The same things were measured in two ways. Each way mixes the same 8 hidden numbers, adds some noise and spreads widely along 5 directions of its own, which tell nothing about the thing.
Some things both ways: the first way, then the second way.
[-21.9  14.5  -5.8  20.9   5.3  -1.4  16.8   7.0  -2.3  21.7  18.7  14.0
  11.0  13.9 -37.1  -5.9  -2.3  21.5  32.0  -5.7]
[  1.0  12.4   2.4  -6.0  -3.3   3.9   3.0   0.5 -17.5 -13.6  11.4   5.0
  -4.2   5.8   6.7  12.8 -13.7   8.7  -4.9  -6.2  14.6 -14.1   2.9]

[ 34.8  -7.7   9.5  -3.6  39.5 -23.7 -28.1  36.4 -10.8   6.2  12.3   2.3
 -53.9 -20.8   6.2   0.8 -14.1 -10.0   5.5   7.2]
[ 12.4  13.9   4.6 -15.8  -7.7  25.2  13.5  -4.4  -1.7  -5.7 -24.7  -1.2
 -10.0  -2.0  -1.9  15.6  -6.7   1.2 -21.2   2.6   4.2  -0.1 -11.4]

[ 22.4  17.3 -17.6  29.4  -8.8  18.0  27.1 -32.7  -1.1  19.4   0.8   0.1
 -31.3  -0.2 -45.4 -21.7  -3.0   2.1 -22.7 -16.1]
[-18.7   7.7   4.2   0.7  -7.0 -13.6 -19.1  -7.5 -24.7   2.9  28.4   2.8
  -4.5  -3.4 -23.8  13.8 -20.6   3.3   8.3  13.7  11.6 -28.5   8.3]

[ 14.9  17.4  -2.3  -7.1  11.4  -3.8 -13.5  21.0   0.0  -2.5  -0.4  -2.8
 -33.9   2.9  -9.0  -9.2 -21.0  20.0   9.7 -20.2]
[ 21.2   9.4  -2.2  -2.5   9.4  30.8  30.0  10.7   6.4 -12.7 -23.0  17.5
  -2.1   6.8  14.6   3.0 -11.6   3.5  -9.8 -34.4   3.7  11.4 -11.9]

[-17.6  -5.2  -6.2 -17.4  39.4 -16.0   3.6  37.9  -1.4  13.9   5.0  18.1
 -26.3  14.5  -0.1  32.4 -22.8   3.9  46.0  -0.7]
[  0.4 -24.1  -4.0   6.4   0.7 -16.5 -12.2  27.6 -22.7  10.3  26.9  -6.2
   1.2   5.7   6.3 -10.1   9.2   3.6  15.5 -14.9 -13.2  11.2  16.1]

[ 11.8   4.2 -13.6  10.4  32.4 -23.3 -12.8  32.0   0.9  22.5  11.3  21.0
 -20.7  21.3   1.0  21.4 -12.8  -7.2  30.4  -2.1]
[  7.8  28.8  14.7   0.2 -19.8  -3.4   4.0  -6.4 -15.1 -20.0 -20.2 -13.1
   7.0  -6.4  -8.7  11.3  -2.1   8.6 -20.6  -3.0  12.0   3.0  -9.1]

[-10.8 -12.8 -44.2 -38.2   8.3  26.9  24.3 -26.5   6.0  13.3 -23.8   3.4
  -9.2 -21.6 -12.6  -0.1 -19.1  -1.2 -29.4   5.0]
[ -7.2  16.5   1.0 -12.4 -19.5  -9.3 -15.5  10.9 -13.3   1.2  -5.5   0.7
  15.9   6.2 -38.7 -19.0 -23.4   4.4  22.7   8.3  20.5   2.1 -12.2]

[ -4.4  -0.9  -4.7   9.7   6.2 -14.3   8.9   0.7 -13.0  11.8   3.7  10.1
 -13.8  -5.3 -10.7  11.9  -5.4  -2.4  12.9   2.1]
[-10.5  -8.1  11.9  15.4  -6.1  -1.4   4.8   9.8 -30.0   8.9   7.3  -4.7
 -10.5  -6.7   0.7  -8.9   5.1   4.9   0.5   2.4 -13.8  14.7   7.7]

[ 13.1  11.0  -8.3  -0.4  11.2 -10.5   7.5   0.3  -2.0   7.5   2.0   6.8
 -27.2   4.2 -13.2   9.4 -12.1   8.4   8.3  -6.6]
[ 13.2  31.0  -1.4  -6.1  -0.4   9.6   2.1 -10.2  19.4 -22.4 -23.9  -0.4
  17.7   7.7  -2.8  17.1  -9.9  -3.1 -17.3 -14.0  20.7 -11.8 -14.5]

[-43.1  23.6  -9.5   7.1 -16.8  24.0  16.0  -5.6 -21.1   0.9  18.1 -10.2
  13.0  -2.0  -3.7 -29.9 -23.9  32.4  10.7 -26.8]
[ 11.3  -3.6 -16.0 -15.8 -25.1  -4.2  25.9  15.1   9.1 -21.2 -17.4  26.5
  -3.3  24.9  16.8  -5.4 -26.1  28.2 -10.0 -46.0  -8.1  29.6 -20.9]

[ -0.1 -10.9  -9.6  19.9   0.8   0.5   9.5  22.5   5.3  11.3  -7.6   3.7
 -13.9  -5.7 -16.1 -15.9 -34.1  -6.5  -2.9   8.0]
[ 10.3  -6.7  -4.0  -0.9  -1.4 -17.5   2.1   7.6  -0.2  -3.7  -2.3  17.1
   0.5 -10.1 -15.6  13.2  -4.1  13.1  14.5 -29.1  -3.1 -13.6 -10.9]

[-26.6 -11.0  -6.9  10.7  12.2   0.7  12.9 -12.1 -18.2  13.8  -1.5   9.6
   4.8  -9.6   1.2   3.5  -5.2 -23.5   3.7  -1.3]
[-11.2 -23.0 -13.7 -19.1  -8.4 -13.8 -25.7   5.5   1.7  22.9  22.2   4.4
  -4.0  -1.8 -30.5  10.6 -12.4  -3.1  23.1  16.1  -0.3 -20.9   3.1]

[  0.2 -22.9 -10.9  15.0   9.8  18.1  -9.1   8.5  13.0   7.8 -16.8  -0.6
  13.3  -5.3   0.2 -24.3 -24.1 -17.7 -12.7   2.2]
[  1.8  -7.3  -5.8  -9.9  -2.1  -4.4 -22.0   1.6   4.3  11.4  18.6   2.3
  10.2  -7.5 -14.2  18.3 -11.2  -9.2  19.3  18.8  23.3 -28.0  10.3]

[-16.7  -8.1 -25.2  21.0   1.6  -4.0  12.6  -3.0  10.4  34.5  -4.2  22.0
  19.4  14.1 -16.0  19.4  -2.8 -19.0  -0.4  18.9]
[-11.1   7.9  -4.1  -2.7   4.2 -18.4   0.8  -2.2   6.7   1.3 -10.7   0.1
  18.5   8.4  -4.7  -2.6  10.0   3.9  17.3  -9.5   8.3 -12.0 -17.8]

[-14.8   7.5 -13.3  -1.5   5.1  15.8   3.2   6.9  -1.3  13.6  -0.1  -3.0
  -3.1  11.6 -20.5   1.1  -1.5   6.7   9.9 -15.8]
[ -2.6   6.7   5.1   7.8 -14.0 -17.6  -3.5   3.0 -20.2 -13.8   6.9  -9.0
   2.5   8.4  -7.5 -21.3  -0.6  10.7  -3.7 -15.3  -7.6  17.1   2.5]

[ 23.2  -3.1 -19.3  27.2  10.1 -17.1 -14.0  22.3  -2.5  14.3  -4.6  17.8
 -12.4  17.7  11.2  11.1 -20.9 -22.9   7.0  -7.8]
[-13.7 -26.8   2.1  17.8   1.4 -14.6  -3.1  32.2 -18.4  27.1  14.3   4.7
   4.8  -9.7  12.6   3.5   6.4   5.8  21.0  -2.4 -15.9  10.8   7.9]

[ 10.8   1.5 -10.6  25.1  -5.2 -11.1   5.1   9.5 -19.1  21.3   9.3   8.1
 -17.7  -5.8 -42.1  13.5  21.7  -3.9   5.8   2.2]
[-12.5   2.3  11.8  13.7  15.7  14.6   9.6  -3.1  -3.3   3.2   7.0   9.5
  -8.0  -2.8  14.5 -10.7  -1.6  -3.4   7.5   9.4   0.7  -2.8   3.1]

[-22.5 -28.4  11.6   5.1   5.7   1.4  20.7 -32.2 -15.8  -8.2  -2.0  -6.3
   9.9 -33.7  11.7   4.2  -9.5  -4.6  -4.4  21.1]
[-18.3  -6.3  -6.4   6.8  -1.3   2.4  -9.9  20.0   1.0  19.0   9.1  -6.8
  13.8  14.6  19.6  15.2  -5.8  -4.9 -10.6   2.1  -9.5  11.0   4.9]

[ 14.4  -3.4  -1.8   2.9   5.6 -14.9 -11.3  15.0 -26.6   7.3  15.3  -3.2
 -27.9 -28.7 -11.1   4.8  11.4   6.0  -2.2  18.0]
[ -0.5  -8.6   4.6  -3.7   1.1  15.4  10.1 -14.9  13.6  -0.5  -5.3  -6.9
 -10.0   2.6  17.7 -25.0  11.2  -7.0  -2.7  19.6   2.5  14.1   3.5]

[-31.4   7.2   6.9  17.4   8.4  -0.1  27.3   3.6  -0.4   5.4   9.5   7.2
  -5.7   9.7  -3.3  -5.0 -36.7  17.9  34.2  -9.2]
[  7.7  -7.4   2.8   6.8  -1.5   2.6  18.2  -2.9 -10.8  -4.2   2.0   6.0
 -12.8  -2.8  16.8   7.3   3.7   6.9  -9.1 -16.6  -5.3   3.6   4.9]

[-16.7 -26.1   4.5  15.5  14.1   7.4  -5.7  35.8 -10.8  28.6  13.9  -9.0
  -8.6 -25.3 -33.3  -3.9  18.2 -20.5   2.4  33.1]
[ -5.5   0.6  -7.0 -16.5   9.3   5.1   3.8 -18.5  15.7  -4.3   4.9   8.9
 -10.1   8.9  -3.6  -3.3  -6.1  -1.5   6.8   4.6   9.1 -24.7  -8.4]

[-33.5  12.1  11.6  -0.5  27.8  41.1 -15.4   8.7  17.2   4.2  -6.0 -11.9
  -0.1  19.8  11.1 -48.5 -45.5 -16.1   6.6 -37.5]
[ 21.6 -10.8  -4.0 -15.6  -6.0 -15.5   3.7 -31.9  24.9 -27.4 -13.7 -11.6
 -27.5  -6.9 -22.2 -23.6  27.8   4.8 -15.4 -16.8 -28.9  -0.5 -13.4]

Other things, the second way, with their names:
(535): [ -1.8 -33.8 -16.4  -3.9   9.1 -19.4 -19.6   1.6  21.7  13.2  25.7  -4.7
   2.2   5.9   3.3  -9.7  14.9  -9.3  19.9  -2.2 -11.8  -7.8  11.9]
(71): [  5.2  -7.9   6.1   8.0   1.9 -11.5 -16.9   2.9  35.9 -15.1   8.8  -0.9
  13.0  -2.7  21.3 -27.7   9.6  -5.9   8.8  11.3   3.0   9.8   5.0]
(144): [-11.5 -13.3  -2.6 -10.4  -7.0  10.0  19.3  14.9 -34.6  14.6   8.3  16.0
 -23.2   6.5   9.4  10.3 -14.7  18.3   2.4  -9.1  -8.2   4.3  -2.5]
(556): [-17.5  -3.0  -1.3  -7.1  -2.0 -12.7  -8.1  14.1 -11.9   1.5  11.9   4.1
  -5.4   9.1  -4.9  -5.9  -4.2  12.1   8.3  -2.4 -11.7  -4.1  -9.7]
(168): [  9.3 -16.4  -3.1 -14.9 -27.4 -11.8 -19.9 -23.6  21.0  -0.5  17.6   6.8
  -2.8 -14.8 -18.3  -4.7 -20.2  -6.3  14.6  37.9  27.6 -11.3  17.4]
(63): [ 21.2   5.6 -15.3  -6.2  11.4 -23.6 -15.7 -20.0  39.1 -17.0   1.0  -0.4
  25.3  -3.0  -7.8  33.3   9.6  -9.7   4.1 -24.9  21.0 -46.3  -5.3]
(579): [ -4.3  -6.1  -7.9  -1.2  -6.6  -6.5  12.5  -0.7  -7.8  14.2 -11.9  -6.3
   7.7   5.8   9.5  21.3  10.8   3.2  -3.2 -10.9   0.2   0.2  -5.4]
(305): [  7.6  23.1  19.3  -5.6 -23.7   6.3  10.9  -8.8  -7.5 -17.3 -26.2  -0.1
  -7.5 -14.0 -12.8   3.8  -7.6  11.3 -15.1  12.4   8.8   3.8 -15.6]
(356): [  5.2  -1.4  -8.6 -16.6 -19.2  -4.4 -13.1  -6.8  -6.4  -5.6   3.9  -3.6
 -10.7   5.5 -36.5  -5.6 -16.8   1.8  -6.7  -5.0  -7.9   2.0  -0.9]
(209): [ 14.2   1.8   8.6   1.4 -12.9  -6.6   0.5 -25.3   4.8 -11.7 -10.4 -14.1
  -7.6 -17.6 -16.2  -4.4  12.2  -3.3 -10.4  10.0   1.6  -0.6   2.6]
(34): [ -5.3  -7.5 -10.6  -9.8 -22.3 -20.6 -15.8  -3.1   4.0  -3.4  14.7 -14.9
  11.0  19.7  13.8  -6.3  -1.1   2.3  -6.1   5.7   5.1   9.2  10.5]
(38): [  0.0 -26.1 -17.9  -7.4  33.0  22.0   1.5   3.5  23.0  15.7  21.4   4.4
  -7.6  16.0  32.9   4.7   9.9 -16.0   2.4  -5.6  -8.3 -13.7  11.3]
(569): [-15.5   9.2   4.2  11.7 -15.8 -14.1  -6.2  11.6 -24.2  -3.8   8.6  -3.0
   3.1   8.0   0.0  16.4 -14.0  13.6 -18.9 -13.4 -14.6   9.4  -0.4]
(103): [ -4.3  -1.9  -3.3   3.0  -5.1  -0.7  -7.1   1.0   7.8  -1.4   6.4  -1.8
   6.1   6.8   8.1  -4.0 -10.2  -2.2  -4.6   0.8   0.5   6.6   5.0]
(557): [  8.3  11.8  17.6  -3.7  -7.1  13.0  21.9  -4.9  -8.6 -18.5 -16.6   7.9
 -19.7 -12.8   5.4  -5.4  -1.2  14.6 -11.2   1.7  -0.2   5.0 -11.5]
(348): [ -6.4   7.8   2.1   7.1  10.8  14.8  27.6   0.5  -3.4  -5.3 -12.6  13.1
  -7.7   8.5  20.5  -5.4  -4.5   9.0  -2.2 -19.8  -3.9   7.2 -12.5]
(516): [ 12.2   8.9  25.9   5.3  -5.5  17.5   6.7  -6.2 -11.3  -9.4   1.1  16.9
 -17.3 -33.1 -10.3  -1.8 -17.8   1.8  10.4  26.0  20.9  -9.3   7.2]
(575): [-15.4   7.5  -5.5   1.4  12.2  -1.5   3.2  38.0  -8.1  -1.2   4.3  18.2
   6.9  22.9  14.3   2.0 -15.9  15.7   5.8 -35.9 -17.2   4.3 -17.3]
(234): [-25.5 -10.9   8.3  15.3  -5.3  -7.0  -6.3  -4.5 -30.5  34.9  21.4   2.5
  -1.2 -21.5  -7.0  29.7  -6.5  -3.3  16.8  31.9  14.0 -23.7  17.2]
(400): [-21.2 -26.8  10.0  13.1   7.6  27.6   3.3   1.3  -6.3  41.9  10.8   7.8
 -17.0 -20.1  -2.0 -17.0  -6.4 -16.9  21.2  45.6  -2.1   9.6  16.2]
(218): [ -7.7 -18.2  -4.4   1.5  -9.4  -3.6  -4.9   0.7 -11.8  14.5  23.1   2.8
  -2.9   1.4   6.4  -3.2 -10.1  -2.2  12.4  14.4   9.1   1.6  18.6]
(396): [ -6.0   1.1  14.3  14.4  -6.5  12.5  13.4   3.9 -42.6   6.4   4.7  -3.9
 -15.8  -7.6  -2.1  -1.8  -3.5   4.3  -7.1   0.9  -6.1  14.1  10.4]
(10): [-15.2  -4.9   6.1  24.5  -3.6 -21.3 -15.6  -2.1   1.8   7.6  11.5  -9.9
  10.4  -8.0   1.0  -0.7   6.9  -4.9  -1.2   6.5 -11.8   5.1   8.3]
(221): [-12.7  -2.6   2.6   3.0  -5.9   8.1  -3.1   4.0   5.2  13.0   3.7  -8.0
  15.1   6.7  27.9   1.5  -2.3  -7.8  -0.8  26.0  16.6   9.8   8.7]
(580): [-10.3  -5.7   0.2  26.1  -2.9 -14.6  13.8  -9.5  -2.5  -1.2   7.8   8.5
  11.5   2.0  20.6 -13.3  -3.6   5.4  13.0 -13.3   9.8  13.7   9.7]
(256): [  4.6  14.7  11.2  -3.7   3.3  12.5   2.6  -9.0  15.9  -8.3 -11.1  -4.4
   5.8  -6.4  12.4   0.1   3.0  -5.9  -3.4  21.5  19.5  -8.2  -3.4]
(207): [-20.8  -3.5  12.4   5.3   8.0  25.1   6.9  17.4  -3.9  24.7  -6.5   0.4
  -1.5  -2.9  12.1 -13.9  -0.5  -7.3  10.8  27.8  -1.5  13.1  -3.2]
(573): [  9.3  -1.9  -2.0 -15.3  -4.8  10.3 -10.1  -1.4   3.9   5.3  -0.2   3.5
  -4.6  -9.8 -28.9   4.9 -14.5  -7.5  10.0  12.6  10.2 -13.4   0.7]
(229): [  5.4  12.1  -7.9  -9.8  -6.2   2.1   0.3 -20.7  23.6  -5.7 -14.0  -4.7
  20.3   9.7  -2.0  -3.7  -4.8  -9.2   2.5   6.4  30.6  -4.8  -3.8]
(322): [ -4.8 -37.7 -12.7   3.2   6.0   3.4   5.9  12.2 -32.1  28.1  26.3 -15.1
 -13.5  12.1  15.5  -7.5  20.2  -6.6   6.1 -12.7 -17.4  14.5  25.2]
(117): [  7.5  -5.7   3.3  18.2  -8.1  -5.4  -2.2   7.1  -5.8   3.7   1.8   5.2
   4.0 -15.6  -4.8  16.0  -8.1   1.4  -4.0 -12.5  -4.9   5.6   8.1]
(60): [ -8.8   4.9   1.1  15.9   7.1   3.7  -0.3   4.7   1.8   8.9   1.6  -6.8
  15.4   2.8  18.8  22.3   1.2  -7.6 -12.0  -1.9   2.1  -1.8   5.3]
(236): [-20.8  16.8  15.1  15.0   3.1   7.4  -6.5  18.3 -20.0   9.1  -5.9 -32.5
  11.1   7.9  17.3  -7.5  16.9  -6.8 -21.6  16.7 -16.4  22.8  -0.9]
(96): [ -4.6 -28.9  -8.8  -4.8  13.0  -2.2  -1.6  -6.8  19.6  13.5  19.2   4.8
  -8.4  -0.3  19.9  -2.7  13.5  -7.0  15.5  12.2  -3.1 -14.9   9.6]
(171): [  4.6  29.0   5.3   6.5  -0.9  -1.0   0.3 -15.8  27.4 -32.3 -12.5   0.7
  12.1   5.8   5.6  -0.7 -10.4   1.0 -20.1 -14.8   5.1  -0.4 -12.4]
(247): [-12.9  33.7  20.0   5.2 -26.2   5.6   8.8  -6.8 -17.4 -18.9 -16.0   2.4
  -6.3  -0.1  -3.8  -5.2 -27.2  16.0 -24.3  12.7   3.1  17.2 -13.7]
(489): [  2.4   7.6  -2.6   5.1   0.1   3.5  -0.5  19.3 -16.7   5.2  -3.7   0.5
  10.4   3.1  -8.4  22.0 -10.1   1.0  -4.0 -23.5  -0.7   0.0  -3.0]
(286): [ 15.6  12.3  10.2   0.5  -4.4  12.0  10.2  14.6  -5.5 -26.3 -21.9 -11.6
  -6.0  10.7  -3.3 -47.9   7.7   4.7 -14.5 -23.0 -21.9  45.9 -11.7]
(394): [-11.4   1.6   5.8  17.0  -1.9  -9.7   2.4  -0.1   1.7   5.2  -0.6   3.2
  14.5  -6.3  13.6  14.3  -1.5   1.9   1.9   1.5   7.6  -2.4   1.3]
(328): [-12.2   9.5   5.5  -5.2  -4.9   4.6  18.3  -3.5 -12.4   9.6 -19.2   4.7
   4.2  -1.6   0.3   4.4  -0.6   7.6  10.8   8.1  17.3  -3.6 -13.4]
(129): [-14.1  13.5   1.3  24.8  28.7   8.2  -8.4  22.8 -10.2   4.1   8.7 -11.3
  10.0  11.9   4.2   3.5   2.9 -10.3 -11.0 -25.5 -21.1   2.5  -1.1]
(335): [-13.1 -32.0 -13.1   4.0   5.2  -1.5  -2.5  -4.2  37.9  21.8  13.8  -3.4
  17.7  13.2  50.3 -14.3  12.7 -13.8  15.5  26.1  12.9  10.7  17.0]
(138): [ -4.0  16.1  14.1   4.7   9.8  28.0   2.9  19.9 -30.0  11.1  -6.4  -2.3
  -4.5  -9.7 -14.3  15.2  -9.6  -4.1  -4.0   4.3   0.4  -4.8  -1.8]
(582): [  2.8 -13.6  -4.0  -4.5  -7.2  -9.1 -16.5 -13.2  13.4  11.9  14.0  -6.1
  12.2 -10.0   0.3   6.4   0.6 -12.7  18.5  29.8  27.5 -17.9  17.5]
(246): [-26.9 -37.2 -10.0  -1.1  20.1   2.2  -6.3  11.5   3.5  36.0  30.2   3.3
 -13.0   5.0  22.4   5.9  11.8  -7.7  15.6  16.1 -20.3 -13.2   9.3]
(81): [ -8.1 -10.6  17.4   1.0   0.3  10.4   4.7 -16.4   4.7  -2.2  12.9  -6.1
 -24.9 -10.7  25.3 -21.1  11.0  -1.7  -5.3  41.4  -3.2   3.0  12.4]
(462): [ 22.0 -12.4  -2.3  -0.2   7.4   5.3  -5.4 -23.2  30.4   0.7  -5.5  -3.9
  -0.9 -22.5 -18.2   1.2  10.2 -18.9   6.0   8.7   8.6 -15.3   5.6]
(401): [ -2.6  17.9   3.7   9.6   5.0  15.7  -0.1   1.0  -8.8  -8.4  -0.6 -11.6
   0.1  11.6   7.3   8.9  -5.2  -5.6 -29.5 -10.6  -8.7   6.7   1.7]
(526): [ -5.2 -26.9  -5.6 -11.1  -3.1  -5.3  -9.4  13.5 -19.5  22.6  25.0   5.6
 -10.1  -3.1  -7.8  -1.9  -3.2   1.4  24.6  11.4   2.0  -9.9  12.2]

Some of these things the first way, each followed by its name:
[  2.1  10.1  17.4  10.0  11.4   0.2  -0.2  -6.7  -5.1  -0.1   8.1  -5.5
 -22.9   0.4 -13.7 -13.2  -8.6   7.5   9.0 -13.9]  (38)
[  5.4   7.0  -8.1  24.3 -11.5  -6.8  28.5 -21.7 -26.7   5.2  18.8   6.4
  -4.2 -35.7 -30.4 -26.3  -3.4  26.8  -6.5   6.1]  (81)
[-22.0  -9.8 -11.3 -11.7   4.0  20.7  39.2 -23.5  -3.9  -3.8  -1.2  -5.8
 -23.4 -19.9   2.1  -7.7 -42.8  14.8  -2.3   3.2]  (218)
[-12.9   3.1  -0.8   7.8  -3.8   1.2  14.7 -15.7  -6.8   2.4  -2.4   0.1
  -9.0  -6.8 -10.1  -6.7 -14.3   3.1   1.3  -5.3]  (535)
[ -1.3  18.8 -23.1   9.2  16.2  14.5  16.7 -15.2   1.3  23.1   4.8  15.1
 -14.7  14.2 -20.8  -8.5 -11.8  -6.5  -1.4 -22.4]  (556)
[ -0.4  -0.6   1.1  45.0  -9.3 -14.1   6.7  10.9  11.7  11.7  -3.7  12.6
   8.1  12.9 -23.0  -5.0 -18.2   4.8  14.8   6.9]  (63)
[  6.4  13.4 -19.1   5.0  20.0  11.5  -3.7   7.1   6.5  14.0  -0.8   7.4
 -18.8  16.4  -0.1 -16.5 -31.0  -7.5   1.0 -24.3]  (526)
[ -6.1 -14.2  -5.6  24.9 -17.9 -29.5  37.5 -26.5 -32.9   7.8   3.5  12.8
  -7.3 -23.8 -19.4  31.5  10.8  -0.5   6.3  20.6]  (10)
[ -1.9   0.8  -7.1   7.4  10.7   7.1   1.6  13.0 -10.2  16.0   4.4   0.7
 -18.8   7.2 -22.3   6.3   1.4   0.2  17.5 -12.4]  (171)
[ -6.7 -39.9  -5.2 -15.9  20.9  -7.7 -10.0  42.6  -7.3  15.7   4.0  -7.8
 -22.4 -26.9   3.3  30.8  -1.6 -15.2   7.2  45.8]  (229)
[ 66.5  -7.7 -24.1   1.7   4.3 -17.2 -12.7  -9.5 -17.5   9.0  -5.8   1.4
 -52.3 -42.9  -9.5   0.1   9.2 -12.4 -46.2  17.2]  (207)
[ -0.3   9.1 -15.8 -15.9  22.6   3.9  16.2   1.7 -14.0  10.0  20.3  -2.5
 -39.6  -2.7   4.9  12.5 -22.0  14.9  15.4  -5.1]  (34)
[ 16.9 -10.2 -11.6  51.1  -6.4 -16.5  24.7 -17.0  -8.1  20.1   1.0  15.4
 -17.7   2.0  -7.3  13.0 -13.2 -23.9  -5.2  11.4]  (234)
[ 23.5   8.3   1.3  36.6 -13.3 -54.9  15.0 -14.3 -34.2   9.6  14.4  24.4
 -22.8  -9.9 -22.7  42.4  23.1  10.1  19.3  14.3]  (60)
[-11.4   8.8 -21.1  15.2  -4.6  -3.9  21.3 -23.3  -7.1   8.2  -0.8  19.1
  16.3 -11.0  -5.3 -16.4 -22.1  11.5  -3.7  -3.7]  (305)
[ -7.4  13.2  -1.8  29.4   3.9 -24.0  13.0 -18.8  -2.2  15.0   5.4  19.7
   1.7  18.1  14.3  18.0 -23.3  -3.1  14.2   0.3]  (579)
[-33.1 -15.7 -13.0  15.7  -6.9  -5.3  -0.3  24.1 -36.4   8.7  12.7   2.3
  19.3 -18.6  -0.2   5.6   3.3   2.4  23.0   2.1]  (168)
[-36.2  -2.8   4.9  10.5   0.5  -2.6   2.1  -8.9   2.1  -5.3 -20.6   8.6
  29.6  15.0  13.1  -0.9 -25.8  -5.7  19.4 -17.8]  (462)
[-33.5 -21.4 -16.1  13.8 -23.8  33.0  35.3  -3.5   3.6   7.9  -7.1 -18.0
   6.6  -1.4 -12.8   0.4 -30.5   3.8  -2.3  13.4]  (580)
[ 21.0  -9.9 -27.8  -3.8  -1.3   0.0   4.7  14.9 -10.5   4.3  -2.6   3.0
 -17.3 -26.5 -17.8  -9.6 -11.1  15.9  -8.1   1.4]  (71)
[-25.7  -8.2   5.7  14.7  28.3  19.7  -2.3  22.7   2.6  17.4  13.5  -1.6
  -5.3   6.7   2.2 -19.9 -27.5 -14.2  17.5  -2.6]  (144)
[ 31.7  14.4 -26.8  12.9  -2.2 -12.8   3.7 -23.8 -12.8   5.9   7.7  10.1
 -17.6   3.3   6.4   8.4 -10.0   9.9  -5.5 -13.6]  (221)
[ 36.7 -13.0   9.7  31.8   2.4 -17.8 -40.5  44.2 -14.8   7.6   6.9  -8.9
 -22.6 -22.5 -11.0 -11.1   9.1 -14.0 -11.1  16.6]  (209)
[-28.1   3.4   4.2  14.3   8.5   0.8   5.0  -1.3  -3.5  11.2  -0.1   7.9
  15.1  19.2  -5.1   4.0  -5.1  -3.5  29.2 -14.1]  (396)
